The groups are shells around one centre, one inside the other: the same stretched ball of 4 dimensions in 6 sizes.
In the rows, zero is written as 128.
Known rows, each followed by its group:
[104 136 135 170 141  98]
k899
[135 117 125  79 117 161]
k894
[ 99 113 149 106 128 158]
k673
[150 152 118 132 127 122]
k673
[ 78 133  98 156 178 121]
k450
[184 137 172 127  64  99]
k899
[159 151 155 145 101 109]
k899
[165 139 130 122 102 110]
k450
[135 134 130  92 126 166]
k673
[185 140 165  99  73 135]
k842
[184 135 143  95  80 128]
k153
[ 90 118  90 114 166 144]
k894
[110 114  74  84 158 156]
k842
[ 69 127 131 134 168 157]
k842
[168 126 125  94  96 127]
k450
[ 94 131 170 148 130 137]
k842
[149 146 178 158  92  99]
k450
[ 97 112 143 100 132 163]
k842
[ 73 131  99 121 184 166]
k153
[104 112  99  99 148 147]
k450
[ 97 127  97 102 165 165]
k894
[ 78 119  90 102 178 169]
k153
[139 146 104 133 138 119]
k899
[151 143 150 110 108 148]
k673
[159 113 147  91  83 129]
k894
[150 138 172 153  89  94]
k894
[170 120 127  73  91 144]
k153
[151 156 155 155 110 108]
k673
[157 153 150 149 106 105]
k153
[135 148 159 170 112  92]
k899

New rows, each followed by its group:
[101 137 121 123 156 156]
k894
[133 149 164 167 114 102]
k450
[ 62 122 107 126 181 160]
k673
[151 144 114 139 122 103]
k673
[191 133 170 101  60 121]
k899
[ 89 123 108 105 163 167]
k450
[106 110  84  87 153 154]
k673
[ 64 123  95 131 186 150]
k899
[116 151  95 144 164 126]
k153
[147 146 111 127 130 122]
k899
[ 99 139  82 135 176 134]
k894
[ 94 120 143 124 138 146]
k894
[136 128 194 129  86 131]
k153
[124 147 166 154 120 122]
k450
[165 124 128  76  97 150]
k899
[169 138 125 106 103 126]
k899
[ 94 130 142 167 141 103]
k153
[123 143 163 140 121 135]
k450
[166 115 160 106  70 109]
k153
[121 117  97  82 141 160]
k450
[107 135 162 165 124 106]
k450
[105 117 156 140 118 117]
k153
[179 147 174 137  74 103]
k153
[112 151 156 162 136 124]
k153
[165 140 137 137  97  96]
k153
[121 129  98 131 144 114]
k450
[ 72 128  81 118 191 161]
k899
[127 136 102 143 140 104]
k153
[ 83 148  87 143 192 147]
k673
[125 127  89  95 147 149]
k894
[190 138 159 106  68 117]
k153
[140 141 182 165  94  95]
k899
[ 80 144 104 145 183 147]
k899
[ 96 116 151 117 131 151]
k153
[107 107 115  99 133 141]
k153
[ 87 132 134 126 157 160]
k153
[129 117 161  97 103 154]
k450
[172 135 184 109  69 132]
k899
[152 148 165 165  97  89]
k153
[105 105 127 104 128 139]
k673
[ 77 138 104 163 179 120]
k450
